The rows of a group lie close to one hidden flat surface of 9 dimensions, which passes through zero. Surfaces can cross.
Some rows, each with its group after it:
[ -8 -17  -6  -2  28 -20  33  30   1  12   9   7   1 -15] : q707
[ -1  -3  -6   1   5  -2  12   0   4 -10  15   7  13   5] : q110
[ -3   3   0   9  12 -15 -19  -2 -11  -1  -5 -10  -4   3] : q775
[ 17 -22 -21  17  16   6   6  14  28  -7  24  -4  -8  22] : q425
[ -7   6   5   4 -24  21  14 -10 -10   5 -18  16 -17 -37] : q63
[-22 -30   0   0  -7  -7  -7  17 -11   2   3   7  15   9] : q98
[ -6  14 -10   0  -9 -15  -1 -11   7  18  -5   1  20 -12] : q449
[ 38  -9 -26 -11 -12 -40  -4  12   6  12   0   3  -6  17] : q425
[  9   7  -9  14   9  14 -10   9   3  -5  14   0  16  30] : q449
[ -2  19  26  13 -32   7 -27  -6 -19 -13  11 -18   6 -17] : q707
[  1 -21 -13  -7  -2  13  17 -10  26   2  10  15 -33  20] : q707
[ 10 -12   5  20 -21  24 -18  14   8   5 -18   6 -10  -3] : q98
[-30 -44  21  -2   7   5  -6 -11 -24  16  -8   6 -22   3] : q707
[ -5 -28   9   6  10  26 -10  20  -2   4   2  -5  -2  24] : q806
[  9 -19  17   9  13 -19  -5   2 -22   6   0   9  23   2] : q449
[-21 -14  -7  -5  11  20  38  -2   6  -6  -1  11  23 -24] : q110
[  4   3  25   4   3  -3   0   2  -1  17  16 -13  -5 -13] : q806
[ 16  -7   0   2  -9  14 -15  -9  -1  -1   7  -9   3  20] : q775
[ 18 -25 -13   0   9   1   0  21 -14 -17  -8   9 -26  21] : q110
[  0  -1   3 -11 -10  -6   2   1 -14  -6  -2  -3   0  -5] : q425
[  8   6  -7  15  21  -6  -3  10 -11   6  -4  -5 -15  -4] : q449
[ -3   8  -7  -5   1   5   1  -6  -1   7   8 -10  -1   3] : q952
[ 1  3 -2 -5  5 -4  4  3  3  2  2 -2 -1  0] : q98
[-16   1  21   4  -2  13 -16   2 -13  -2  -8  -1  -9   1] : q425
[  4  -6 -11  -7   9  15  16   5   6   4  -6  -1  -6  -1] : q63
[ -4  -7  -4  -8   9 -26  13  -5 -22 -38   6  10  -5  -7] : q63
[ -5   0  14  10 -15   5 -38 -15 -15   1  -5  -9   3  11] : q425
[ 18  -7  13   5   0  19  -8  22  -3   9   8 -14   5   6] : q449
[ -6  -2  -2  -3  -7  10  -8  -4 -25  -7  -5 -23   0 -16] : q952
[  3 -23  22   2  18 -19  -5  10 -15 -11  -3  16  13  13] : q449
[-18  -7  -6  -3 -18  30 -17 -16  21  -2  15 -46  29   0] : q63
[ 11  36   7  23  -3  -1  -9  23 -13  -6  13 -25  -5 -32] : q775
[-18 -20 -18  -6  -1   3  15 -18 -23  10  11 -25  -8 -23] : q952
[  3 -14  12   7  -7  -7  -1 -22   4   5  11  -3 -20  -6] : q806
[ 16   9   5  14  11  -8   7   2  -9 -16  20   2  -5  -4] : q775
[-12   3   8   4   1 -10   0 -20  -6  10  18  -1   5   0] : q707
[-23   8   3   8   6   7  -7  13  -3  -9  -3   7   5   4] : q775
[-39  -1  -6 -11   4  15  -8  -8 -16   6  -2  -1  -1  20] : q775
[ -4  23  13   5 -12   2 -26 -11  -5  17   8 -27  10  -3] : q775
[  2 -23 -16   3 -16   5   6 -12  -8 -17  12  15   7  13] : q425
[-14 -10  21 -17 -29  15 -14 -10 -19 -19  -6  -1   5   4] : q449
[ 13  16  32  16  -3  17 -17  -8  -1 -12  -1 -17   6 -15] : q707
[ -8 -18  16  18   6   9  -1  -1 -14 -14  13   5   4   0] : q707
[-15  11 -15   4   4  -7 -12  -1   9   6   0  -4  12  11] : q775
[  7  10   6   4  -5 -19  -3  18   9   1   6   5  -2  -1] : q63
[  2   2 -13   2  -1  -1 -13 -24   8 -10 -11  16   2  23] : q98
[-11   3   8   0 -16  -7   1   1  -8   7  17  -6  -7 -10] : q707
[ 9 32 -8 -7 -8 -5  3 -3 13  1  6 -1 21  2] : q806
[ -8 -11  -8   1   2   3  21 -11  13  13  -4  -2   4 -26] : q110
[  1  24   2  -3  -2  -3  18  -9   7  14   6  -7   5 -25] : q63
[ -4  -7   1   5   8   0   7   4  -2 -12  10  -3  -5  -7] : q110
[ -2  -5 -10 -16  -8  -7   5 -10  -6   9 -17 -16 -13 -20] : q806
[ 11   0 -17  -5  -8   4  24 -11   6 -12  20  11 -25   6] : q707
[ -5 -21 -14  -9   9 -17  14  -3   5  -3 -17  19  -4  -2] : q775
[  5  38  22  16  -6 -16 -15  17  -8  -9  -3   0 -12 -20] : q952
[  1   9   8   4   3 -21   3  -3  -5 -13  -7  16  -2 -10] : q952
[ -9   8 -33 -22   7   3  22   1  24  31  10 -13   0  10] : q775
[  7 -24   4 -25   8 -40  -8   8 -13  -6 -21  -5 -20   2] : q63
[-19  27  25  -7  14 -16  -9   2  -9 -34   7  12 -14  13] : q110
[ 16   6   5   5   6  -2   4   0  20 -10  -2   0  -3  -6] : q98
[ 13  15  -5   0   4  20  11   7   2  17 -10  11  -7   2] : q63
[-17   0  10   1 -12  11  -9 -14   8  34   9  -9  18   3] : q952
[ -8 -15 -11  11  -1  -6   5   3  -2  -2   3   7  -6 -10] : q952
[  5 -13 -10   2  -9   8  -2 -12  -4  -2  -5   3   4   3] : q425
[ -4   3   8   7   6  20 -11  35 -13  -8 -10   0   4   7] : q806
[ -1  10   8  12   0  13  -9  -9   7  11   2 -12   8  -6] : q425
[  8  12   4 -23  -1  14   4  -4  17  10  16 -13  29  29] : q806
[ 5 18  0  1  6  2  6  2  0  9  3 -8 17 -9] : q110
[ -9   1   4   8   4  -3  -4   7  -1 -10  -5   9   4  -4] : q775
[ -4  23   2 -19  11  -7   8 -19 -16   0   0   4 -20   6] : q952
[ 11 -28  -3  20  10  16  -4 -14  15 -10  13   4 -24  24] : q449
[  0  -2 -14  -2   6  -2  15   1   3   4   2   9  -2   2] : q98
[19 -8 -9 -7 10  4  8  5 24 -4  7 11 -6 34] : q952
[-21  34 -30  -6  -9  25 -10   2  -7 -24  -8  -5 -15  11] : q449
[ -6 -14   8   4 -16  -8 -17 -17  -9   1   3  -2  -9   4] : q110
[ -2  -9  -5   4   0   8   8  -7 -19 -12  11   3  31   2] : q110
[ 3  8  1 -9  3  1 11 10  3 -2  9  5 13  5] : q110
[ -9  10 -19   0  -3   5  -2  -8  19 -15   8  12  14  26] : q449
[ -2   5   7   7  -5 -10  10   5   8  10   7   2  -3 -22] : q63
[  6  -4  -6   2  12   8   2  -8   5 -10   4 -37  10 -18] : q425
[  6   2 -12  -5  11  10  16   8   3  -8   5  -4   0   2] : q63
[ 15   5  -8  -4  14  11  13  -4 -14   6   9  -7  -4   8] : q707
[13 -1  4  1  6  6  5 -1  3  4  1 -4 -4 -1] : q98
[  7  19 -17 -16   0 -16  22   0  -1  -8 -14   2 -11 -25] : q806
[ -6  -4  19  22  -8   0  -3 -14  -9 -30   8   7  10 -21] : q98
[-10  15   3   5  -3  21  -6 -14   5  -4   6 -16  26  -5] : q425
[ 14   5   2  -1  11  18  -3 -20   6   4  -6  -5  -3  14] : q707
[ -3  -8   3  -1   4 -17   8  -7   0  -4  -8  16   7  -7] : q952
[  5  -7  -3  -1   1 -11   3   1   8  14  -4   7   0   4] : q98
[  1 -11  -6   3 -18  22   1 -19  -5   5  -1  -8 -21 -10] : q449
[ -1   4  24   2   6   9  -1   6 -14 -16   8   9   0   9] : q806
[ -3  10  -4   2 -13  -8 -11 -18  -1   3  -1  -2  11  -2] : q806
[ -5  -5  13 -18  15   4   6  -2 -30 -23   3 -16  -9  -3] : q98
[ 17   7  10  -7   2  -6   7  17 -19   2   9 -10   0  -7] : q110
[  6   5  16  -2   9 -18  -1 -12   1 -13   6  -7   6  -9] : q98
[  3  -7  11  -9   6   2   0   0 -28  -2 -13  -5 -19  -7] : q63
[-10 -14 -20  19   2 -23  17  -5  15   4  18   6  22 -23] : q952
[-12  23   8   7   9   3  -9 -34   2  21 -27   6  18 -17] : q425
[  1  10  -7  -3  10   1  12  20   1  -5  -9  -4 -11 -17] : q806

New rows, each followed by its group:
[  0  -9  -7   7  -1  10  -2  -2  -1 -15   2  10   3  13] : q707
[ -7  23   6 -13 -17  15   0   1 -19  -4   8 -17   4  -9] : q449
[ 24  17   2   3  -7   2  16  13  13 -18   9  -4 -11 -24] : q707
[ 10 -24   1   7   6  -5  12 -12  -6   7   4   7  -8  -9] : q449
[  1 -23 -16   7   4 -25 -21  -7 -15 -14 -34   3  -9  -9] : q775
[-5  1  5 10  1 -6  1  9 15 -2 10  2 12 -4] : q707
[-18  -7 -21  -1  -6 -27   0 -23  -7   6 -26  22  10 -11] : q449
[-16   5  17  -3 -11   6  -6 -10 -19  -7   0  -2   4  -9] : q425
[ 21 -13 -16  -8  13  10  26  23  -5 -21 -16   8 -22  -8] : q707
[  9  14  -9   5 -24  26  -4   2  14  23 -32  28  -7   5] : q63
[ -9  -7 -31  -2   4  17   7   0   0  -2   5  -5   4  14] : q952
[  5  10  -3  -7  -2 -16  -6  -6  14  13  -4   0   7   4] : q63
[-12   1  32  16  16  -7  -6 -27   5  18  14  -5  16  -7] : q707
[ -5  14   4  15 -11  -8  -5  14  -2 -11  18  -3  22  -9] : q707
[ -9   9  19  -1 -27  24   8  25  -5   5  21  13  -5   6] : q425
[-16  -3   7   2 -18  -8  -5 -23  -9  -6  -4   5   3 -19] : q63
[-18  14   5  20  -9   5 -12   8   7  21   6  16 -15   7] : q952
[  4  18  -7  -2  -4   0  -3 -34  -7  22  -4   5  -6   7] : q98
[-16  15 -10   5  26 -35   6 -13  19   3  11  16  22   9] : q775
[ -1  -5  -7  -6   9  24   0  23   4   5   0  -9 -12  18] : q775
[ 14 -15   6 -10 -16  -9  16 -11  20   5 -11  15   7 -13] : q775
[  8   3  -1   8  -5  32 -16  -4   0  -5  20  -8   7  40] : q775
[-11  -5 -15  -5 -14   0  -8 -27 -12   0  -5  -1   3   4] : q775
[ 11   6  -8   0   5  -6  -5  -3 -19  -6  -6   8  12  11] : q110
[-14  -9 -11   2  -4   4  -3  -9 -15  -2  -2  -3   2  -5] : q952
[-22   8 -21 -13  -5  13   5 -10  -6  13   8  -9  -1   8] : q775
[ 14  11  13  10  -7  -1  -7  -5  33 -22 -16   5   5 -12] : q707
[ -5  24   0   1   8 -11  -6  12  -7   8  -9 -10  -5 -16] : q449
[  5  13  16 -10  -6 -11  -7   6 -14  -3   1 -23  -7 -17] : q63
[ 14 -16   6 -14   9  -7  12   0  -1 -15 -13   2   8  -7] : q952
[ -4 -13  10   2  -4   2  -4  -7  -9   9   2   6 -30   6] : q952
[  3 -17 -21  19   6 -13   9  21  -6 -36  -9  22 -14 -10] : q952
[ 12   4  -2   8  28  -6   1   8 -10  -2  16 -11 -15  12] : q775
[-13  -1  -4  12   0 -20 -15 -26   3 -16  -2  26  25  16] : q775
[ -1 -10 -10  19  -2 -11  -3   3  -1 -15   6  12 -12  -2] : q952
[ 18  -8   3   0 -11  -2   8  -3  -1  -4   4  20  -4   8] : q806
[ -7 -11  27  -5   4  -9   1 -24   2  -1   7  22  12  16] : q775
[ -3   4  -6 -14   3 -26  14  -6  -6 -10   3   3   7 -10] : q425
[  5  -6 -21 -11  -7   7   1  27  -6  -6 -16   1  -5   7] : q707
[  4  -4   6  -7 -10   7  12  -7  11  -2  16  -2   6   2] : q449
[-18  15  -5   0   1   3  -3  -5  -8   8  -1  14 -11   9] : q952
[ 20  11   0   6  25   3  21 -11   9  -1  12   0   1  -3] : q707
[ -2  -9  -2  -3  -6   9  -3  -1   4   9 -12  -4  -3   0] : q63
[-13   7 -36   8  24 -28   6   2 -13  -9  -3  -1 -11  -9] : q775
[ 23  -4  23  29 -10  28 -13 -29  -5   2  14  -4  16   2] : q98
[  3  25  -1  -2   3   3   9   3  -7   1  15 -12   3  -7] : q449
[-23  17  19  11  25  -7  -7   3  13  -4  11   1  -6   7] : q425
[  2 -22  10  -6   0   1   9   3  -2   7  -8  -4   1 -15] : q952
[14  5  2  1 -4 22 16 14 16 -5 17  7  5  9] : q775
[ -1   4  -6   9 -24   1  -4 -36 -12 -19  12  15  18   2] : q775
[ 30   0  16   8   7   3  11  36  24  -3  -1   2  -1 -11] : q775
[ 18   4 -16   5   4 -14   1  -8  -1  -2   6  -8  -4  -4] : q775
[18 -8 15  2  3 -3 -1  6  2 -1 -3 -2 -6 -2] : q775
[ 10   3   1  12   6 -14  18  29 -10 -19   2  37 -19  -2] : q63
[  6 -27  -4  11 -11  -6   1   2   9  32 -10  19  -1   0] : q98
[ 25  -8  22 -11  29 -13  20  -2   1  15  18  -5 -19   7] : q775
[ -9 -27  -2  -4   4  -7  -8  -1  14   4   3 -18   5   5] : q63
[ -5  -9  16  18 -16  11 -27  -4  -3 -14   3  -3  20   7] : q98
[  2  -7   2 -11   8 -12  -2   3   1  -3  -8  -4  -4   6] : q98
[  1  -2  -6  -2   6 -18  -8  -6   1 -12   5  -9   2   5] : q425
[  0 -19   9 -12  -6  -3  19 -11   0  -1  -1   3 -20 -18] : q449
[  0  14   1  13  -5 -16   3   5  18   4  15  12  12  -3] : q63
[ -1   4  -8   5  -2  -1  -6   5 -18  11 -10  -1  13  -6] : q449
[ 19 -16   4  13   8 -15  16  25  29   2   7  19 -14  -3] : q952
[ -6  -3  -2   4  -2   4   4  -6   5   4   5  -4   9 -10] : q110
[ -9 -16  13  -8 -11  -4  19   3  13   2  24  -5  -4 -15] : q110
[ -9   0   9   4 -10  16  -6  -3 -11 -11   9 -19   3 -11] : q63
[-23   5  16  -8  33   0  -5  26  -2  21  -3 -16 -13   7] : q775
[-26  18  -7  -1   0  -5   4  -1   2   1   4   6  11  -6] : q775
[-16 -21  -8  -2  15  27  15   3  -7 -17 -25  26 -10   3] : q425
[-19   2 -19  -9  -6  -5  -9  -5  -6   2 -11  12  -2  17] : q98
[ 12 -12   3  -5  -2   7 -11  -3  -4   8  -5 -12  -9  11] : q775
[-20 -24   5  -9  -8 -11 -26  13 -11  -5 -10  -2  11  17] : q98
[  9  -6  12   1 -14   6  -3  -8  -5   8  17  -3  30   6] : q449
[ 11   5   8  -5   2   5  -8  29   6  -1   0  -8 -28  13] : q110
[  9   9  15  13 -12  14 -24   8   6   5  26 -37   5   3] : q425
[ -7 -21  11 -11   2  -2   7  -6 -17   1 -17   8  -7 -13] : q952
[-2 -4 11  8 12 11  0 28 -6  1 -1 -5 -9 -5] : q806
[ -9  -9 -13  -9  16 -19  20 -15 -14  -5   3  12 -14  -5] : q775
[ 16  10 -19  -6   5   4   8  -2  12   1   0   2   1  12] : q707
[ 13  21  -3   6  -3 -12  16  -9  -5  -2  22  -7  -2 -24] : q775
[-9 -8  8  2  9 -5  6 18  2 11  2 -2  2 -9] : q707
[ 12   8  -4   2   3 -14  -2   4  -3 -34 -30  12  15 -19] : q707
[  0 -34  -7 -10   8  12  11 -20   0 -13   4  31   0  43] : q775
[  6   6   9  -6  -5  16  -5   8  -9   1  -4 -20  -7  -9] : q63
[-10  -2 -25  -5  -5   5  -7  21  14  -8 -19  11  -9  17] : q98
[ -4 -18 -24   1  12   5  10   5  15  -9  -6   5 -13   7] : q806
[  7 -21   9   9 -14  18 -20   6  12  19 -20 -15 -24  -8] : q449
[  0   2   2   3  -3   2  -5 -23 -10  -8   4   4  -2   5] : q707
[-10  -1  -9  -5  19 -16   1  -3  -5   7  -2  -4  -8   3] : q775
[  6  32 -15  19  22  -5  -4   5  15   8  13 -10  -4   5] : q449
[ 16   5 -16   2  14   4   4  -9 -10   3  25 -17 -14  18] : q775
[ -1   3   8  -6  20 -25  13   4   9 -14  11  14  12   8] : q449
[ -4  -5  18  -8 -19  -6 -12  -1   7  -3 -24  -3 -23 -23] : q707
[  1 -22 -10 -44 -10 -32   4   0  -7 -31 -21 -27 -14 -23] : q63
[  0  20   0  22   2 -20  10  29   2   3  10   1 -23 -36] : q952
[ 11  -6  -9   0   0   5 -11  18  10  -3   1  -7  -3  22] : q425
[ -7  10  14  -6 -34   2 -21  -8  19  18  -5  -9  30  -1] : q449
[  0   5   9 -15   8 -13  -8  14   5 -12  -5 -15  -1   1] : q98
[  3  44  13  -5   9   6   8  23  -4 -21  -1  -9  -4 -17] : q806
[  2  11   2  -1 -13 -10   0 -22  -6  15   0   2  12 -12] : q425
[  6 -18 -12  -1 -10 -12   4 -18   1   7  -5   9  -6  -2] : q806
[-13  -4 -14  -5 -24   0   4   1  14  -1 -24  12  13 -19] : q775
[ 16  43  -7  12  -3   6   3 -14  26   2   4  -2  -2  -8] : q98
[ 10 -17   9  13  -1  16 -20  12   3   6  -5  -6   1  15] : q449
[  0  18 -10  23  -7  12  16 -24  -1  -2   8  19  -3 -18] : q98
[ 8  4  7  2  1  2  0 16  8 -1 -4  6 -7  4] : q952
[ 23  27 -19 -10  15 -14  16  -4 -11  -5  -7  -2  13  -9] : q707
[  3  -1  -2  11  12 -13  -2  22   3 -24  25   6   9  20] : q63
[ -2  11  -7   1  17  -6  -5  22  12  -4 -11   1  -9   6] : q449
[  6   8   1   7  -8  10  -1 -12  12   7  19  -9   6   4] : q449
[  2  31 -21   4  13  -9  15  -3  -5   4  15  -2   9  -7] : q449
[-10   5   1   1  -6 -14 -12   4  28   6 -12   4  14   1] : q707
[-10 -27  -6  -1   4 -10  15 -16   2  10   4   9   4  -7] : q952
[ -6  -6   2  -3  22 -17  22   3  -2  -1  10  16   8   1] : q806
[ -7 -12 -23  14  20   5   8  -5   8 -10 -12   6  -9  -5] : q110
[ 10  12  10  17  24 -30  -6   7 -12  18   8   1  29  -1] : q449
[ 17 -10  -2  10  -7  13   1 -12  -2  17  -7 -11  -4 -15] : q425
[  8   0  -7  12  -6   0   1 -18   0  22   7  -5   6 -11] : q449
[ -3   9  -4   2  -8   1 -14 -16   6  15 -16   2   7   2] : q110
[  2 -16  -9   1  -6   5 -10  -8 -20 -22   0 -23   8 -10] : q952
[ -2   5   1  -4  19 -11   2 -23   1  22   3  -7  10   3] : q63
[ 19  -7  11   7  12  10  11 -11  21 -24 -17  12 -17 -11] : q707
[ 28 -16   5  26 -12   4   3   6  23   3  22  17 -22  10] : q806
[ -7 -10   4  -5  -9  12  -6  -4  -9   0 -16   4  -2   1] : q110
[ -2 -28 -12 -11   3  15   2  -9   4  -5 -11  10  16  23] : q952
[ 1  5 18  4 -4  1 -9 -2  2  3  2 -1  8  2] : q775
